The same things were measured in two ways. Each way mixes the same 10 hidden numbers, adds some noise and spreads widely along 6 directions of its own, which tell nothing about the thing.
Some things both ways: the first way, then the second way.
[  2 -31  23 -13 -15 -27  17 -15 -29  35  -6  26 -24  -5  -9 -27  11 -11
 -20]
[ -1  15 -22  38   4 -12   1  23 -12  -1 -14 -34  20   5 -34   2  -6  -5
   2   6  13 -34 -13  -6  -6]

[-30  15   6   7  12  -4  -1  12 -27  12 -13  24  -9   6  -1 -32   8  13
 -34]
[ -2  12  -7  29   7 -23  24 -13   2   3  -9 -16  21  11   4 -19 -10  24
  -4 -23  -7 -20  18  17   6]

[ 10  13 -23   0   7  16 -21   7   7   8  17 -10  22 -10   8  31  14   5
   8]
[ -8  -9  16   5   6   3   4 -13  14   7  -1   0  23  10 -13  11   0 -14
 -11   3   4 -16   5   3   4]

[ -9 -42  10 -10   0 -12 -12 -46   6  -8 -45 -28  17   7  18  16  13  -7
   1]
[-38   7  -7  24 -22  13   0  15 -11 -17  11  -6 -34   4 -21 -11   2 -41
   6  41 -14  14 -47 -21   7]

[ 13  10   3 -43 -16  18  18   5  -9  19   2  -2   8  -2 -22 -19 -17  17
  15]
[  4  -6 -26  10 -23  20 -33  32 -14  -5  25   3 -12  -4  -6  -5  -4 -13
  14   7 -18  29 -21   5   9]

[  1   2  -7  12  20 -19  -7  23   2  -5  29   8 -22   5  -7   6  -2  -1
 -20]
[  7  27 -32  48  -5  -3  18  18  -1 -22   0  12  -5   3 -42   1   4 -14
  17 -11 -21 -16  -5 -13   8]

[ 12 -14   2  32  -5   5   5  37 -24 -17  29  15 -19   7 -13 -29   8  -4
   5]
[-38 -15  -7 -18  -4  -3 -30 -21   9  13   3  -1 -22  -5 -10   1   5   3
  -9  34  14  -7 -15  17  15]

[ 42 -26  30  -8  -6  -3  26  15 -29  22   4  -5   5  -8 -19  -3 -12 -14
   2]
[  8   4 -20  14  -2   9  17  14   9   5  -4  16  12 -30   6 -18 -22   7
   1 -32 -20  23   5  27  16]

[ 44 -34 -13 -18 -25  -1  41   5   9  -8   2  15 -16  -4 -31 -16 -41   2
  49]
[-14  19  -3  24  -6  -1  26  -6   0  12  -3 -19  26  -5   0 -38 -17   6
   8 -10 -22  -5  -6  18  -2]

[ 33   9 -20  -3  14  13  20  38  -5  11  18  -4  -5   4 -26  25 -53   8
  33]
[ 16 -13  10  31   5   0 -22   5   3 -11  33  10  -2   9 -14   4  -6  -1
  55   2  18 -21  10  14 -21]

[ -2  10 -23  -2   0  -1 -12 -13  27 -19  -4   2   3  12   5  -2 -10  28
  10]
[-36   0 -13   9  -7   6  -9 -11   2  10 -12 -16  -5   5 -19 -13  -1 -14
  -4   9   1  -7 -10 -24   1]

[ -6  21 -12 -13  -2  19  -2  17  21 -34  29 -20  13  -6   9 -29  15 -15
 -10]
[  2 -15  19 -19  -6  15   4  -9  10  -5  13  27 -41 -11  -9  42   2 -18
  -3  18 -12  36  -8   7  25]

[-24   6  14 -34  -4  -7   9 -36  46 -12 -31  -7  16 -19  12  -6   3   6
  -8]
[-50  -6  16 -13 -15   1  -1 -22  -1   2  -7 -15 -15   3 -38  17  12 -28
  -4  54   3 -13 -28 -21   7]

[ -2  -4 -18  59  -6 -28  -3  -1 -20  18   7  28 -24   7  -3  34   6  21
  19]
[-15   3 -11  35 -12 -11   6   4 -11 -26  10  -8  19  22 -26  -9   8   1
  36   2  -4 -34   8  -7 -14]

[ -7  10 -18  24  -9  23   6  21   9 -11  21 -14  10  -1   4  21 -35 -14
  11]
[ -1  -9   4  17  -8  21   3   5  16   3  15  10  27  -6  -3 -34  -1   9
  20 -12 -21   9  10   8 -10]

[ -5 -11  18  16 -23  -4  22   8 -20   0  12   7 -14  -6 -14 -35   1 -16
   0]
[-17   4  -1   4 -10   3  16  -2  10  -2   3   2   5   1  -5 -19  -3   9
  -5  -6 -22  13  -5  20  14]

[ 16  16   2  15   4   5   9   8   4  -7  -6   8  10   8  -5  14 -21   7
  -3]
[ 18 -23  -3  21   2   0 -15  11   8  -8  11  18   6 -16   1  -2 -14  10
  38 -23  12   0  26   9  -7]

[  6  25   7 -10  33  18  -5  24 -16  28   8 -26  10 -13  -4  31  -8  -1
  17]
[ -5  18 -10   8  -4   8  18  25  -1 -14  -1  -3   6  15 -39   9  -2  -6
  12 -15  -8   1  -4  12   6]

[ 36 -18 -27 -14  -2   5   5   0  26  -8  12  -4   4 -12 -17  18 -21   5
  39]
[ 11   0 -35  19  -1  36   0  42  10   0  10  10  11 -12 -16  -3 -10  -5
  -1 -19 -11  20 -17  13   1]

[ 17  -7 -15 -11 -21 -14  24   3  -6  -4  26  13 -18  16 -15 -41 -29   0
 -14]
[-14   5 -23  36  -7   3  -6  -2  -9  -2   0 -10  -9   6 -12 -15  -1 -15
  14   4  -8 -10  -7 -31  -5]

[ 22 -14   9  42 -19   0  -4   5 -32  -1  11  13   0  18  12  12  30 -23
   7]
[-29 -28 -31 -27 -15  14 -37  26 -18  -3 -14 -10  -7 -18  -7  -7  16  19
  -1  11  14  24  16  -3   4]

[ 10   5   0  -2  10  12  12  23 -14  10   2  -1  22 -11   2   6  -1   1
  -8]
[ -4  -8  -8  10  -6   5  28  -3  13  -3   0   7   2 -24  -7  19 -16  -1
 -10   7  -8   1 -21  21  12]

[-33  17  12 -11  31   9  -9   6 -27  30 -12 -40  30   2  27  32  -4 -14
 -38]
[-20  11 -30  16  -8  26  46  22   9  -8 -19  -4   7  -7 -22 -14   2   8
 -19 -14 -28  19 -10  -6   3]

[-13  14  22   9   5  -1 -17 -12   3  -2 -17  -4  13   9   9  11  20   1
 -19]
[-20  -3  10  18   0 -33 -27 -11   2   3 -11 -26  21  17 -36  -4   3  -4
  14  13  26 -50   9 -14   0]

[  6  11  -5  20  17   8 -43  13 -51  37  10   7  -5  24  -5  23  29  15
   1]
[-25 -22  23 -11   2  -7 -10 -14   2 -12   0   9 -31  12   6  11  14  -7
 -13  18  13  16  12  -1  20]

[ 44 -34  13  -1 -23 -16  16  14 -24  -4  36   2 -14  30 -23 -11 -20 -31
 -23]
[-25 -15 -20  16  -7   1 -25  -4  11   3  -6   7 -21 -21  -9 -20  10   1
  -7  21   3   2  -6 -21  10]

Other things, the second way, with their names:
k231: [-25 -22 -12 -13   4  19  -5 -10 -13   7   3   0  14  -1  17 -17  16  22
  11   3   3   6  30  14 -13]
k745: [-47  21 -28  20 -11  -2  31 -15  13  12 -30 -24   5  -5 -29 -31   1   8
 -29   9 -21 -16 -25 -19   8]
k389: [ 44  -9   3  24  11   6 -21  14   9  -1  32  41 -30 -12  34 -10 -25  -6
  25 -44 -10  45  23  25  22]
k696: [  6 -22 -12 -10   1   1 -24   6   3  -1   0  10 -32 -25 -27  53  -9  -7
  16  13  27  -1  -4   9  10]
k11: [  6 -10  -6  14 -28   4 -11  25  -8 -26  11  23 -12 -22  -9  -5  -2 -15
  27  -1 -24  33   5  -7  17]
k168: [-17 -21  18 -11  11  19   3  -4  20  -5  14  20   4  12  -2  -5   3  10
  17 -11  11   7  18  26  -7]
k190: [ -2  16 -14  30   9  -6  22  -1   2   8 -14 -25  13   1 -34  18 -12  -5
  -4   5  10 -35 -19   2  -4]
k417: [  9 -14  -1 -10   7  17  30 -10  19  16  -8  18  23 -28  19   2 -21  17
 -12 -35 -15  24  19  34  13]
k444: [-20 -15 -44 -22   7  22 -15   1  -5  17 -18  -8  -2 -21 -25  32   8  12
 -11  14  22 -11   0   8  -3]
k997: [ 17  -1  49   3  -2  -2  34 -13  19 -11  18  31 -14  -3  13   4 -11  -4
  13 -18 -29  39  17  27  25]
k916: [ 15  24 -32  43   5   9   8  21 -13  13  -3 -11  18 -10  -9  -3 -20 -36
  -8 -13 -16  -4 -23   0  10]
k790: [-22  -6  13  23  12 -16   0 -38  18  10   1   9  26  15  12 -41  -5   2
  15 -22   2 -29  32   4  -1]
k95: [-18  -7   2  12  -5 -12   4 -18 -10  -5   4   1  -6  -5  13 -11   4  -1
   0  16  -8   1   5   9  14]
k127: [-16   5 -13  10 -20   9  16   6  -3   1 -16   0  10 -24 -10 -14  -3 -18
 -14   0 -34  24  -9 -14  22]
k314: [  6  -7   1  -7  10   0  -3  -1   6  11  -5  -5 -10  -8 -10  24 -10  10
   2  -6  15   4   6  21   8]
k761: [ 36  17 -10  39 -12   2  -3  45 -22 -38  23  20   9   7 -39  15   5 -26
  55 -17 -18   2  14   3   2]
k678: [-11   5   0  14   6   2   2  -7  21  -2   6  28  -4  -5 -15 -13 -14 -13
  29 -23   0  -6   9  16   9]
k8: [-22 -19 -24   1 -20   6 -53  13  -6  -4  12   3 -11 -11 -21 -11  -1  -4
  38  15  11  -2  -3  -5  -4]
k338: [ -5  10 -30  38  -4   2 -20  26  -7 -17  17   7 -10   8 -10 -37  -8  -1
  43 -24   0   0   6   5  -4]
k682: [  5 -26   9   7  11  16 -21   8   5  16   3 -10  24  -5   2  -3  -7   1
  14  -7  22  -3  17   2 -17]
k603: [ 10 -17   5  24  -3  -5  -2  22  12 -22  15   5   9   2 -21  11  -6   8
  24  -3  13 -14   1  13  -7]
k159: [-15   7 -32   7   0  24 -12  12  -3   4   3   7   9   7 -24  -3  12 -18
  -1  -3 -10   0  -3  -1   6]
k862: [-45  13   4   4   0  -3   2   2  19  23 -27 -51  31  24 -48 -25   3   5
 -35  16  12 -31 -26  -8  -1]
k846: [-40  25  44  21 -22 -28  43 -45  -1 -19  -2  -8 -31  22 -32   1   8 -33
  12  39 -33 -12 -23 -29  16]
k544: [-11  41  -4  23  -2 -10  74 -29  11  12 -32 -13   7 -13 -22  -2 -14  -3
 -26 -10 -44  -4 -17   0  23]
k151: [ 26  12  -2  26 -11  -2  -1  38  -4 -23  -2  16   9   2 -20  -9   4 -19
   6 -33 -28  31  23 -10  29]
k65: [-18  31 -21  22 -23   9  24  10 -32 -12  -3   0   4  14  10 -35  10 -34
 -15 -12 -66  41  -1 -19  33]
k714: [  1   2 -49  23  -3  16 -10  27 -11   1   1  -8  16  -1 -11 -11  -1  13
   4 -15  -5  -3   0   4  -5]
k359: [ -1 -20   1  -7 -14  -4 -22   3  -5  -2   0   4 -13 -23   0   5  -6   3
  19   2  -1  21  14   1  12]
k677: [-17 -10  15   6  -7 -17 -11 -23  11  -4  11  12   7   4  -5 -14  -1  -1
  22  -2  -3 -14  16   9  10]
k781: [  2 -24 -26   4  -3  20 -33  27  11   1  12  16 -16 -25  -8  17 -21 -15
   8  -1  19  13 -21  16   8]
k521: [ -1 -11  23   1  -2   3 -12  -2   9   6   6  -1  -2  -1 -10  -1  -6  -4
  19   2   5   6   8   4   0]
k113: [  4  25 -21  49 -14 -21  12   7  -4  -3   0 -17  29   3 -15 -23 -16  -8
  -1 -10 -28 -22 -17   2  14]
k575: [-23  -2 -42   6   1  34   7  28  17  11 -17 -11  15  -8 -28 -15   3  19
 -24 -12  -2   7 -13   1  -6]
k869: [ 11  -2  19  21  10  10   4  10 -15 -20  27  18  15  32  11   1   1 -26
  35 -22  -5   5  27  17  -2]
k312: [  0  14  -2  38 -11 -17   4   7 -15  -7   1 -33  28  28  -9 -22  -2   2
   2  -7 -19 -15   1 -10   2]
k118: [ 13   5  32  24   1  -4   3   0  -3 -16  10  16   4   5 -17 -11  19 -12
  32   1 -15   6  33  -8   4]
k370: [-15 -19  11 -18  10   2  -7  -6  11  12  -4 -14   1  15  -2   1  -2  29
  -3 -11  21   1  19  20  -3]
k556: [-26  23  22   9  -9  -8   7 -27  -3  -3  10   6  -8   1 -41   7  -4 -46
  44  28 -10 -26 -18   5   6]
k747: [ 16  20   0  30  13 -10  15  -5  -2  14  -7 -14  12   5  -6  -9  -8   2
  -1 -18  -8  -8  10   7   8]
k868: [-34  -9 -15  17  -3  11 -15  -1   3 -10   6  14   0   2 -11 -25  19 -14
   5  17  -2  -6   2 -10   3]
k655: [-50  15  -9   0 -15  -1  10 -14 -14 -13  -4  -2   2  17 -17 -31  19   1
  22   5 -21  -4  16  -3   2]
k490: [-43   7  34  10  -7 -26 -18 -27   6  14   1 -32   5  18 -21 -30 -10 -19
  16  30  15 -32 -19   1  -1]
k664: [-13   3 -37  29 -14  11 -55  29 -22  -7  19  -9  16  16 -34 -25   9 -16
  49   5   7 -23   1 -17 -19]
k317: [-10  -7  -4  -5 -11  16   9  -9  12  13  -5   7  -8 -18  -3   5 -11 -11
 -14   1 -21  23 -12  -3  16]

Some of these things the first way, each followed by its name:
[ 28   8  32 -52 -18 -17  -4 -39  22  19 -11  -2   1  -5 -25  -1  20   2
  -4] : k151
[ -1 -37  22  15   1 -39  11 -39  19 -27 -47  10 -18   1 -14 -11  -7  10
   5] : k338
[-17   7   9  35   4  -1  -5  -4  -4  -3 -15   4   5   3   7  22   9  -6
  -3] : k603
[ 30 -15  11  -4 -15  15  13   4  -7  -4  -2  -5  -9   9 -25  -6 -32  -2
  48] : k490
[ -8  -8  -2  -5 -17 -20   3 -19  41  -7   7  34 -38 -11 -12  -8  -8  -9
   0] : k118
[ 16 -17   0  17 -12 -16   3  -6  -6  27   3  10 -17   0 -15  28 -18  17
  24] : k664
[ 41 -25   8  24  13  13 -18  12 -28  -5  -1 -37  38  11  11  44  17 -10
  14] : k781
[  5  -4  11  11  20   9  10  23  20 -12   4 -11   1 -29   5  12 -16  -4
  21] : k556
[ 16  20 -34 -22  -7  18 -16   0 -10  15   4  -1   8  28  -9  18   2  25
  30] : k312
[-23   4 -23  13  13   1 -13   3  10   0   4   5 -12  -1   4  14 -17  11
   6] : k575
[  1   1   9  18  15   5  11   9  -8   9  -3 -19   9 -19  -8  19 -18 -16
  11] : k168
[ 22  34  16   4  -8  14  26  41 -17  19  24  20  -8  -7 -38 -19 -31  10
   2] : k677
[ 16   2  24  21 -12   4  16  16  -9 -10   4 -12  11  10  -3   2 -15  -9
   1] : k8
[ 18 -13 -12  -1 -15 -12  22   9 -12   4  20  16 -11  -3 -14 -25  -7  -6
  -7] : k714
[ 29 -23   8 -13 -36   5  32  -9  -4   9  14   1   8 -12  -7 -26 -20 -40
   1] : k682
[-14   5   4  -1  16  -4  10  21  -2   3   8  10   6 -23  20 -19  12  -5
 -38] : k444
[-42  19   1   1  -4  -7  -1  -4   1  -9   4 -13 -10  18  12 -15  -1   6
 -15] : k846
[ 31  26  -5 -31  14   3  15  15  29  21   5  17  -7 -28 -27  21 -20  14
  26] : k761
[ 13   5 -17 -12  14   5  -4  17  17   4  22   3  -1 -25 -10   3  -2   9
   8] : k159
[ 26 -25   8 -14 -14 -18  -8 -16 -19  18  -7   5 -19  20 -31 -12  -3  40
  17] : k389
[-34  14   7  35  24  -4  -8   6   5 -14 -18  -3   4  -8  19  17  11   2
  -8] : k655
[ 14  -1   3 -23 -13  12   6  -2   1 -13  15 -44  39   6  15   0   5 -15
  -7] : k317
